There are 5 ways to turn a row about zero (a turn may also mirror it). The second row of each pair is the first, turned, with some noise. The first 45 pairs use one turn. New pairs use 2 turns, one after the other, and a turn may come again.
In the rows, 100 means zero.
Some pairs, each with its turns in order after it:
100 96 86 71 90 113 101 93
86 98 88 124 89 83 110 97 => R

84 84 151 95 95 140 109 70
160 130 88 99 126 93 86 87 => J

94 102 94 102 107 91 87 106
93 102 101 92 97 111 94 91 => R

76 107 115 97 101 117 105 101
123 94 97 111 114 81 96 100 => J

127 81 104 97 93 103 85 102
118 91 101 77 82 98 91 88 => W

94 101 74 108 79 125 99 117
98 90 127 103 95 79 121 89 => J

101 98 91 122 93 116 108 96
80 105 86 102 98 106 119 107 => Q

112 79 105 98 119 93 102 122
97 92 105 72 92 89 100 119 => W

115 94 101 106 98 96 105 102
96 87 91 100 100 105 92 91 => T

118 120 102 119 70 127 95 107
82 109 76 88 80 134 110 103 => T

92 119 122 101 80 97 97 99
99 90 79 100 106 88 76 107 => Q

103 100 88 112 90 62 84 105
87 117 110 77 89 102 76 81 => Q

98 98 108 67 108 89 99 104
96 111 95 114 110 73 91 99 => T

79 116 112 97 85 68 91 109
92 80 74 106 124 104 116 109 => J

86 108 112 81 111 105 104 109
114 94 108 111 116 96 92 112 => Q

57 75 107 83 103 100 138 95
111 80 87 119 127 89 68 64 => J

97 131 63 93 114 131 82 97
95 102 118 98 76 56 106 127 => J

107 104 101 101 151 124 112 49
75 57 128 105 101 84 107 149 => T

102 95 105 109 144 86 108 116
121 89 100 81 89 136 98 94 => R

104 113 98 112 90 85 117 151
87 102 103 78 124 144 77 110 => Q

112 113 123 100 101 147 128 112
97 68 75 126 122 115 117 120 => Q

99 88 128 113 92 112 125 111
121 109 94 93 111 117 90 128 => W

54 81 88 99 49 99 81 101
122 139 121 87 64 99 112 65 => T

96 100 61 83 92 108 142 87
105 110 99 131 96 92 153 89 => R

49 125 118 61 96 103 97 83
103 142 112 115 91 58 141 118 => T

91 139 149 101 82 101 93 103
105 126 106 79 88 81 75 145 => R

49 58 106 96 97 135 106 81
108 106 106 101 86 68 136 157 => Q

90 107 88 114 105 78 117 74
115 117 129 113 111 114 109 93 => R

96 98 49 86 113 92 145 117
104 97 131 152 128 128 99 84 => T

107 114 63 49 103 49 96 86
70 104 135 129 48 112 112 72 => R

77 111 106 131 60 94 122 107
118 71 85 111 100 104 137 71 => J

74 78 101 122 114 104 117 119
105 112 111 108 90 97 96 143 => W

96 92 118 96 74 101 102 128
95 99 93 71 95 70 100 98 => R

108 112 49 100 125 131 123 111
95 80 136 106 54 67 77 103 => J

70 125 79 101 89 93 97 72
89 142 116 125 113 107 103 95 => R

151 81 49 90 118 104 87 106
104 111 98 60 66 58 130 72 => W

84 87 98 105 105 99 64 106
117 120 113 79 94 94 80 106 => T

49 81 100 115 49 127 104 73
113 133 97 147 73 142 68 98 => W

86 86 110 97 90 53 96 105
123 102 99 86 116 72 102 66 => T

116 95 99 90 112 105 134 87
103 122 106 77 116 115 124 102 => W

100 150 99 104 104 107 99 92
91 106 78 120 129 87 89 83 => Q

151 120 116 121 106 102 141 96
97 91 66 131 91 150 100 80 => Q

116 79 141 76 93 126 83 98
123 66 91 78 83 138 94 99 => W

113 96 113 97 99 113 72 128
103 111 130 101 119 114 114 124 => J

117 141 94 115 81 123 93 130
119 93 53 114 117 72 102 94 => W

New pairs, each followed by its turns in order:
97 108 107 122 110 106 118 69
102 74 97 83 101 118 103 128 => R R

116 70 97 109 101 100 103 97
88 95 106 101 78 78 93 114 => W R

105 132 57 99 86 119 100 101
133 100 92 72 79 113 73 120 => J Q

113 59 96 90 81 113 127 62
89 123 103 111 52 130 95 84 => R Q

115 97 62 118 117 105 97 147
121 115 56 129 94 89 126 80 => R R

95 118 100 122 101 97 100 97
96 94 92 115 98 84 111 107 => Q J

95 148 94 104 95 100 122 101
96 71 106 91 96 76 115 73 => J R

97 86 113 97 85 93 77 101
92 101 104 108 116 100 127 111 => J W

111 85 122 100 95 116 93 115
100 89 113 84 85 106 109 123 => Q Q

151 103 127 102 65 102 85 79
108 113 95 58 59 74 135 95 => Q Q

99 74 97 88 96 97 85 151
101 64 88 72 87 136 105 120 => Q W

151 116 91 100 100 96 115 49
54 64 107 113 106 66 122 124 => W T

98 120 79 97 95 49 144 121
106 110 77 87 146 154 93 102 => R W

101 116 151 89 49 91 97 105
39 125 130 101 115 93 114 93 => Q J

94 72 94 106 82 77 80 91
92 115 114 130 118 108 121 105 => J W

110 97 52 125 131 92 111 99
131 138 121 120 113 109 74 112 => T J

85 96 75 88 112 108 109 147
131 93 97 74 113 90 64 85 => J R

106 103 102 80 104 103 93 134
109 115 121 112 104 102 87 78 => W T

78 77 95 93 106 117 87 108
87 88 84 71 101 106 105 117 => W Q

151 71 127 49 112 98 96 91
71 129 108 100 118 131 137 49 => R J

106 105 114 81 112 92 91 117
103 106 109 91 128 105 93 102 => T T

98 118 121 87 105 84 105 111
94 82 77 96 100 112 104 84 => J R

90 106 146 133 82 120 94 133
57 76 99 115 100 91 149 104 => T R

138 100 61 124 80 98 109 127
89 117 88 116 83 149 141 97 => Q W

49 77 70 82 116 104 111 104
96 99 53 126 139 94 107 110 => Q T

120 92 115 96 87 93 80 105
85 112 98 107 127 106 106 97 => R J

126 98 84 82 105 110 51 102
104 95 121 98 129 59 73 102 => T Q

93 91 89 93 120 64 80 109
89 92 95 85 124 68 86 119 => T T

95 96 106 98 98 129 108 134
72 78 113 90 97 85 82 90 => R J

90 94 98 69 107 87 78 88
102 123 125 105 121 88 88 100 => J Q

98 83 85 102 96 150 106 105
117 92 133 96 87 89 73 127 => J R

102 127 66 75 101 90 122 96
134 97 76 135 89 97 88 107 => T J

108 110 94 84 84 103 87 122
98 124 100 94 95 89 103 77 => R R

105 70 115 104 148 98 100 57
108 79 61 75 86 126 137 75 => Q T

131 101 95 68 62 51 104 49
61 123 90 30 76 87 122 87 => Q J

102 78 63 90 105 87 128 95
114 67 77 88 116 82 103 118 => W J

95 89 95 81 95 101 115 110
100 83 118 97 89 113 103 99 => J W

49 90 49 130 118 98 97 94
68 153 80 82 60 97 78 111 => J Q

119 91 107 94 105 85 105 119
121 90 93 97 85 114 100 96 => Q W

101 104 96 82 110 93 102 100
105 110 96 87 92 110 96 109 => Q J

103 120 125 98 111 73 92 138
81 102 109 91 101 62 136 87 => T W

104 89 105 72 99 96 94 116
109 103 80 97 88 116 83 98 => J R

102 151 92 99 96 103 84 92
91 132 77 64 103 102 104 114 => R R

129 103 151 105 97 105 112 104
91 79 83 58 87 80 75 102 => R W

87 151 108 137 102 100 126 123
103 85 109 72 101 167 107 91 => W R

99 100 106 95 96 151 102 65
112 78 94 117 124 91 130 135 => W R

94 116 117 99 94 86 66 100
95 88 110 94 112 69 84 102 => R Q

98 105 89 118 101 105 57 100
108 81 98 75 88 98 100 68 => W T

106 111 107 107 92 97 99 105
102 93 102 102 114 104 98 106 => R J

107 118 136 85 129 114 132 106
82 129 144 85 102 118 109 122 => J J

106 49 103 88 128 74 87 106
100 52 70 101 80 100 77 118 => Q Q

103 104 96 109 112 108 98 95
108 100 97 100 95 94 108 109 => R W

92 131 89 124 88 124 101 87
112 106 77 77 83 133 90 92 => J Q

130 98 102 81 104 60 97 151
84 108 84 91 78 159 71 90 => R W

102 72 98 111 115 109 94 96
81 98 84 112 105 85 88 96 => J Q

99 100 103 110 102 126 64 76
82 115 112 135 91 92 111 121 => R J

96 98 94 87 85 80 133 151
82 101 100 140 95 72 125 69 => R T

105 97 95 84 85 107 146 94
80 120 110 119 114 114 112 129 => W T

125 104 94 97 94 90 151 59
97 82 93 105 137 120 152 89 => W W

78 102 103 114 98 99 106 72
112 104 94 89 117 106 85 128 => W R

112 76 75 151 112 121 111 129
127 144 55 93 102 82 122 106 => Q R

104 76 94 119 131 93 99 134
126 101 85 75 70 118 107 121 => J T

105 64 92 128 100 106 94 134
72 65 87 121 112 91 82 115 => T R

